There are 4 ways to turn a row about zero (a turn may also mirror it). The second row of each pair is the first, turned, with some noise. The first 36 pairs use one turn. New pairs use 2 turns, one after the other, and a turn may come again.
Some pairs, each with its turns in order after it:
[-.27 -.46 .13 .19 -.06 -.09 .22 .43]
[.28 -.05 .10 .30 -.47 -.40 .00 .15] => L

[.02 .01 -.04 .04 -.24 .05 -.15 .13]
[-.07 .07 .04 -.09 .20 .05 .21 -.05] => S

[.24 -.08 .13 .05 .12 .43 -.03 .02]
[-.07 -.10 .29 -.11 -.25 .03 -.15 .29] => Y

[-.23 -.26 -.12 .10 -.43 .08 -.24 .03]
[-.10 .21 .16 -.40 .34 .06 .12 .15] => S

[-.07 -.43 -.22 .15 -.01 .08 -.06 .03]
[.15 .02 -.29 .10 -.05 -.04 -.25 .29] => Y

[-.15 .06 .07 -.02 -.36 -.20 -.02 .21]
[-.05 .06 .17 .29 -.11 .15 -.10 -.24] => V

[.22 .01 -.21 .14 .14 .04 .06 .02]
[.22 .13 .00 -.22 .08 -.02 .05 .08] => V

[-.06 -.18 -.31 -.24 .20 .26 -.10 -.08]
[.05 .03 .10 .24 .12 .20 -.41 .18] => Y

[-.37 .08 -.28 -.12 -.08 -.30 .14 .28]
[-.09 .18 .50 .27 .04 -.21 -.01 -.18] => V

[-.15 -.19 -.24 -.25 -.21 -.29 .09 .10]
[-.04 .08 -.41 .17 .30 .20 .07 .00] => Y

[-.20 -.24 -.10 .06 -.25 -.04 .04 .29]
[.06 .15 .08 .20 -.02 -.14 -.29 -.24] => V

[-.15 .09 -.17 -.24 .15 -.30 .13 -.08]
[-.28 .06 .36 -.07 .02 -.13 .15 .08] => V

[-.23 -.25 .10 -.10 .11 -.25 -.08 -.24]
[.03 -.15 -.03 -.30 -.16 -.01 -.21 .28] => S

[-.04 .03 -.15 -.04 .24 .06 .03 -.33]
[.04 .19 -.11 .07 .27 .03 .14 -.23] => L

[.11 .01 .09 -.09 .14 -.08 .21 .12]
[-.19 .27 .09 -.03 -.02 .02 .12 .05] => Y

[.08 .07 .06 .09 .18 -.14 -.20 -.07]
[-.14 .10 -.11 -.22 .00 -.13 .11 -.05] => L

[-.22 -.27 -.04 .11 -.17 .13 .01 .22]
[.22 .02 .18 .23 -.23 -.01 .06 .18] => L

[.06 .10 .03 -.26 .18 -.27 .13 .08]
[-.24 .26 .05 .04 .22 .03 .12 -.11] => Y

[-.14 .07 .10 -.03 -.01 .04 .15 .10]
[-.03 .04 .06 .10 -.06 .05 .19 .00] => Y

[.02 -.03 -.10 -.08 -.01 -.07 -.05 -.35]
[.16 -.07 .02 -.15 .29 .00 -.14 -.05] => Y

[.23 -.17 .10 -.03 .19 -.08 -.15 -.02]
[.00 -.34 .12 .01 -.07 .15 -.03 -.02] => S

[.07 .02 .23 .02 .10 .02 .41 .08]
[.13 -.26 .06 .06 .13 -.32 -.19 -.11] => L

[-.05 .24 -.03 -.09 .11 .32 .10 -.06]
[.10 .19 -.18 .36 .08 .03 -.04 .05] => S

[-.20 .10 -.31 -.05 -.05 .07 -.29 .04]
[.18 .26 -.02 -.11 -.05 .34 .12 .09] => L

[.01 .28 .07 -.06 .07 .18 .22 .26]
[-.07 .12 -.08 .40 -.07 -.09 .18 -.05] => S

[.06 .13 .00 -.07 .02 .10 .13 .12]
[.04 .06 -.01 .21 -.04 -.02 .13 -.06] => S

[.15 -.20 -.19 .04 -.26 -.23 -.07 .49]
[-.34 .05 -.57 .05 -.17 -.01 -.01 .01] => Y

[-.16 .01 -.05 -.10 .47 .27 .10 .04]
[-.02 -.11 -.09 -.08 .15 -.47 .20 .09] => V

[-.02 .09 -.08 -.22 .22 -.07 .03 .45]
[.09 -.18 .08 .23 -.09 -.26 .37 .06] => S

[-.14 -.26 .36 .04 .14 -.33 .02 -.06]
[-.20 .09 -.09 .10 -.50 -.11 -.01 .12] => V

[.02 .38 -.30 -.08 .09 -.08 -.03 -.03]
[.20 .03 -.24 -.26 .18 .25 .00 -.05] => L

[.15 -.01 -.03 .11 .19 .15 .47 .28]
[.37 -.03 .05 -.26 -.11 -.32 .19 -.25] => V

[.09 -.11 -.36 .22 .13 -.49 -.06 -.08]
[.01 .03 -.55 -.06 -.15 -.11 .34 .01] => L

[-.05 -.24 -.06 -.31 -.24 .10 -.14 -.06]
[-.28 .06 -.10 -.01 .15 .02 -.30 -.17] => V

[.12 -.24 -.11 -.03 -.14 -.06 -.24 .07]
[-.14 .02 -.05 .04 -.32 .16 .15 .03] => L

[.09 .02 .31 .24 .16 .26 -.25 .01]
[-.32 -.19 -.04 .20 .18 .23 -.13 .10] => S

New pairs, each followed by its turns in order:
[.00 .09 .14 -.01 -.07 -.19 .01 .18]
[.20 -.07 .04 -.17 -.08 .06 .12 .03] => V Y

[-.05 .06 .07 -.05 -.46 .06 -.06 -.12]
[.16 -.31 .12 .09 -.06 -.14 -.27 .21] => V Y

[.35 .11 .13 -.11 .16 -.01 -.05 -.07]
[.15 -.05 .07 .17 .34 -.01 .00 .14] => L Y

[-.03 .13 .23 -.02 .30 -.07 -.02 .07]
[.13 .20 .07 .12 -.06 -.07 -.33 .02] => S V

[.21 -.06 .06 .19 .03 .14 -.22 .08]
[-.04 -.10 -.20 .01 -.06 -.28 -.03 .20] => S V

[.11 -.22 .18 .28 .35 .11 .08 .20]
[-.06 -.05 -.05 -.30 -.47 .02 -.07 -.12] => L S

[-.23 .16 -.05 .03 .21 -.08 -.03 .24]
[.19 -.01 .14 -.03 -.34 .00 .11 .07] => V V

[-.11 .00 -.28 .08 .15 -.05 .16 -.37]
[.03 .05 -.23 -.22 .16 .29 .30 .10] => Y V

[.03 -.19 -.16 -.10 .16 -.10 -.23 .23]
[.05 .15 .09 .32 .10 .00 -.04 .24] => Y V

[.42 -.09 .11 -.17 -.19 -.07 -.04 -.01]
[.27 -.20 -.13 .23 .11 .04 .04 .27] => L Y

[-.13 -.38 -.08 .12 -.47 -.19 -.08 .15]
[-.01 .10 .01 .04 .07 .00 -.64 -.29] => S L

[.14 .41 .02 .14 -.15 .04 -.17 -.20]
[.11 -.09 .06 .30 -.04 -.13 .19 .40] => L S

[.18 -.05 .20 .14 .04 .15 -.26 -.25]
[.14 .18 .03 -.01 .36 -.17 -.08 -.15] => V V

[-.11 -.29 -.02 -.15 .10 .21 .03 -.19]
[-.22 -.23 .15 .21 .12 -.02 .16 -.05] => Y S

[-.06 -.14 .08 .16 .09 -.06 .17 -.13]
[-.04 -.11 .04 -.09 -.08 -.23 -.11 -.17] => L S

[-.03 .10 .01 -.18 -.07 .00 -.26 .05]
[.20 -.17 .01 .11 .00 .00 .08 -.21] => S L

[.14 -.10 -.02 .10 -.13 -.39 -.08 -.01]
[-.01 -.12 .00 -.07 .39 .12 .04 .17] => S Y

[-.12 .13 -.03 -.27 -.25 -.01 .08 -.20]
[.07 -.01 .24 .28 -.04 .10 -.21 .13] => Y S

[-.09 .05 .37 -.43 -.03 .13 -.10 .21]
[.28 .18 .03 .28 -.24 -.16 .30 .29] => Y Y

[.25 -.12 -.33 -.02 -.14 .36 -.18 .01]
[.14 -.37 -.15 -.23 -.12 -.21 -.16 -.17] => L V

[-.37 -.01 -.18 .05 -.04 .27 .00 -.18]
[-.18 -.09 .26 .13 .12 .27 -.06 -.25] => Y S

[.10 .30 -.10 -.12 -.06 -.21 .01 .23]
[.20 .14 .06 -.11 -.22 -.03 -.23 -.19] => S S

[-.01 .15 .14 .29 -.15 .10 -.19 -.14]
[-.28 -.13 -.12 .25 -.17 .01 -.02 -.08] => Y L

[-.11 -.01 .19 .08 .10 .16 -.21 .05]
[-.27 -.05 .09 -.23 -.08 .01 .00 -.06] => Y S

[.13 -.16 -.33 .07 .19 .20 -.03 -.06]
[-.26 -.01 .16 -.20 -.02 -.28 .11 -.08] => S L

[-.10 -.29 -.10 -.37 -.23 -.10 .25 -.02]
[.13 -.33 .11 .15 .39 -.21 .11 -.13] => V Y

[-.05 -.11 -.12 -.47 -.21 -.12 -.16 .10]
[.33 .29 .12 .10 .05 -.14 .30 -.09] => Y L

[-.03 -.29 -.13 -.18 -.29 .15 .01 -.01]
[.04 .03 .35 .16 .23 -.08 .13 .11] => Y S

[-.29 .01 .04 -.05 .19 -.14 .01 .07]
[-.01 -.06 .15 -.21 -.06 -.18 .19 -.09] => S S

[-.06 -.19 -.12 .20 .15 -.09 .01 .02]
[.01 .23 -.14 -.19 .02 .11 .10 -.10] => L Y

[.25 .36 -.09 .58 -.22 -.14 -.08 -.01]
[-.28 -.13 .22 -.33 -.51 .12 -.12 .27] => V Y

[.04 .11 .01 -.20 -.06 .05 .31 .47]
[-.27 -.30 -.17 -.26 .07 -.13 -.23 .25] => L Y

[.16 .03 -.07 .14 -.08 -.02 -.08 -.07]
[.02 -.01 .04 .21 .09 .11 .08 -.04] => V S

[.02 -.20 .21 .24 .08 -.38 .07 -.10]
[-.09 .17 .39 -.11 -.09 .07 .32 -.05] => Y V

[-.27 -.15 .05 .16 .09 .32 .15 -.19]
[-.26 -.07 .19 .14 -.06 .19 .19 -.31] => Y S

[-.02 -.18 -.25 -.17 .04 .12 -.11 .16]
[.10 -.25 -.04 -.19 .00 .19 -.16 -.08] => L V

[-.31 .30 .22 .06 -.29 -.32 -.15 .25]
[.10 -.05 .37 -.30 -.25 -.15 -.36 .24] => Y V

[.10 .05 .02 .23 .01 -.03 .07 -.06]
[-.05 .22 -.06 .12 .04 .00 .01 .07] => L Y

[-.12 -.15 -.12 -.14 -.13 .03 -.24 .01]
[-.26 .24 .14 .04 -.01 .08 .01 .14] => S Y

[-.01 .06 .19 .26 .08 -.09 .00 .17]
[.26 .01 .07 -.11 -.08 .17 -.10 -.12] => V V

[.10 .10 -.13 -.26 -.63 -.11 -.45 -.22]
[.30 -.33 .51 .41 -.25 -.07 -.32 .12] => V Y

[.15 .03 -.06 .14 .10 .10 -.26 .02]
[.05 -.08 .04 .12 .10 .00 -.27 -.12] => L L

[-.23 .17 .00 .00 .05 .09 .03 -.03]
[.09 .14 -.06 .01 -.23 -.14 -.03 .05] => V V

[-.02 -.18 .25 -.08 -.15 .08 -.05 .05]
[-.11 .05 .24 .00 -.15 -.21 .11 .07] => Y S

[-.44 .16 .20 .18 .16 -.07 .24 -.34]
[.13 .11 -.29 -.55 .01 -.22 .13 -.13] => L L

[-.35 -.17 .23 .16 .30 -.25 .26 -.32]
[-.27 -.44 -.44 .26 .11 -.13 -.01 -.14] => S Y

